The rows are grouped in 2 ways, from coarse to fine. Each group lies inside one group of the grouping before and may be the whole of it. The rows also spread widely along 5 directions, which tell nothing about the answers.
(in the rows, 128 means zero)
Known rows, each followed by its group in each grouping:
[128  90 151 107 149 134 105  87 177 116 114 127  93 148 117 124 135 110
 103 126 123  96  96 151 113  88 174  86]
K964 vil
[123  94 138 117 140 154 133  88 185 116  95 114  99 141 108 115 122  95
 100 119 156  73 142 154 113 104 167  96]
K964 batul
[121 105 140 141 164 130 138  85 175 138 112 114 137 174  65 145 121 108
  64 151 140 144 170 162  92  67 172 108]
K13 detut
[106  97 161 104  79 170 115  81 211 140  98 135 101 119  91 140 117 140
  82 133 142  75 119 154  50 111 159  92]
K964 gevu
[103 114 128 119 159 131 130  99 169 120  86 108 132 176  94 128 133 143
 102 157 129 140 152 162  90 101 153 103]
K13 Runa
[100 100 137 123 145 156 142  91 188 119  65  98 122 137 103 116 128 122
 115 124 132 106 154 169  86 132 152  94]
K964 puni
[ 94 116 102 123 187 148 149 110 138  78  63 118 138 153 111  90 146 129
 157 117 153  89 131 166 131 148 160  76]
K964 batul
[ 97  94 149 110  96 164 148  96 186  98  98 106 134 154  88  99 119 117
 132 154 155  90 183 163  99 100 170 100]
K13 detut
[108 106 135 117 179 133 129  92 165 123  78 120 108 164 113 134 135 113
  95 134 127 115 123 160 108 101 163  96]
K964 batul
[112  99 154 110 125 149 118  84 191 129  88 115  93 148 110 135 132 117
  88 138 130  88 120 152  88  97 157 100]
K964 batul
[108 110 129 113 156 134 150 102 163 112 100 109 134 181  95 110 131 111
 117 146 144 125 170 160 116  85 174  96]
K13 detut
[123 101 136 118 150 144 127  79 194 137  85 112  99 155 112 138 124  94
  74 123 135  88 140 156 112  83 163 100]
K964 batul
[118  99 136 129 147 149 133  85 181 124  93 126 111 140 100 121 121  87
  97 115 148  78 139 156 104 113 162  90]
K964 batul
[111  92 137 122 187 135 135  89 187 132  65  99 110 169 133 129 139 123
  97 124 103 124 146 157 110 102 169  92]
K964 puni
[110 107 150 105 120 140 134  92 175 118 115 123 120 176  92 128 130 125
  97 168 134 120 151 152  95  73 173 101]
K13 detut

New rows, each followed by its group in each grouping:
[106 107 124 136 203 117 148  96 154 132 102 120 150 203  78 149 133 123
  82 158 128 165 161 162 111  72 178 102]
K13 detut
[125 108 132 125 171 121 141  89 145 119 123 142 139 187  76 125 136 112
  95 163 137 135 138 150 120  78 179  79]
K13 detut
[ 80 100 154 105 131 161 113  98 201 142  67  75 126 139 101 148 118 140
  86 128 107 126 142 183  54 104 147 124]
K964 vil
[ 83 120 147 121  92 189 122  97 194 129  65 107 126 105  62 130 111 147
  98 137 153  78 145 183  32 143 126 120]
K964 batul
[147  81 164  93 127 119  98  65 204 141 136 147  56 172 117 142 128  95
  58 145 112  76  88 122 116  47 181  83]
K964 batul
[129  98 148 127 129 154 138  77 202 123  91 123 110 125  95 106 124  97
 101 126 149  87 146 159  92 121 167  83]
K964 puni
[124 103 149 124 130 130 127  76 169 125 131 149 132 173  62 136 123 123
  83 171 144 121 133 145  89  78 175  93]
K13 detut
[109 116 122 120 148 134 134 102 167 117  95 119 130 173  93 124 133 145
 118 160 141 117 148 161  96 115 160  84]
K13 Runa
[104  87 137 111 139 147 128  94 179 113  90 127 110 141 124 115 141 130
 111 122 142  91 115 145  89 116 174  75]
K964 gevu
[117 106 141 112 157 144 129  94 165 112  92 132 107 155 108 113 137 126
 113 131 138  82 106 150 111 112 161  83]
K964 batul
[111  89 160  77 112 148 121  88 215 107  96  99  74 151 153 111 128 107
 114 131 136  60 130 144 117  86 174  94]
K964 batul
[121  98 146  99  85 147 134  85 180  89 135 136 117 164  81  97 123 124
 133 165 156  77 136 144 109  93 181  86]
K13 detut
[ 86 103 131  92 170 137 126 104 156 105  71 120 106 170 136 116 152 145
 122 138 119 101 106 158 108 100 168  84]
K964 batul
[116 119 131 111 145 134 117  92 168 124 109 135 129 165  75 141 135 157
  97 180 135 126 118 149  70  99 151  85]
K13 Runa
[111  85 134 125 154 142 131  83 178 128  94 121 113 152 118 127 128 110
  93 119 140 106 129 153 102 106 179  73]
K964 gevu
[114  83 181  86  89 156 116  72 252 143  95  90  58 152 143 149 110  92
  60 124 128  70 155 159  95  58 170 120]
K964 batul
[119  85 164 100 138 139  99  82 203 131 107 108  81 157 119 144 130 114
  78 136 112 108  99 149  82  74 169  98]
K964 vil
[107 107 149 111 131 156 126  88 190 135  73 106 110 139  93 135 117 111
  87 126 142  89 139 166  83 108 154 109]
K964 batul
[127 100 151 104 137 137 120  82 175 117 107 147  87 152 115 115 131 102
 106 132 142  67 105 142 111  95 170  81]
K964 batul
[110 114 124 133 163 134 148  87 150 128 102 119 137 185  71 129 131 117
  93 158 132 147 159 164  98  82 172  96]
K13 detut
[ 96 116 119 122 163 141 153 113 164 105  74 100 155 173  96 109 140 147
 131 143 148 131 175 167 109 128 156  90]
K13 Runa
[ 95  90 137 102 167 140 133 105 174 113  65 112 117 166 147 121 151 138
 122 118 120 118 121 145 108 107 183  75]
K964 gevu
[ 94 119 112 152 197 152 155 107 159 121  48 101 156 140  81 123 131 126
 119 117 130 141 154 186  95 149 148  84]
K964 puni
[123 118 131 125 162 124 125  88 166 134 112 135 125 181  82 142 132 145
  85 167 131 132 121 147  93  94 159  86]
K13 Runa
[112  99 142 108 161 137 120  96 185 130  78 115 107 158 119 141 141 142
  94 140 108 126 115 159  81 100 160  85]
K964 puni
[102 113 132 118 147 145 145 105 151  99 104 128 147 178  79 108 132 130
 127 159 151 124 143 158 107 101 174  83]
K13 detut
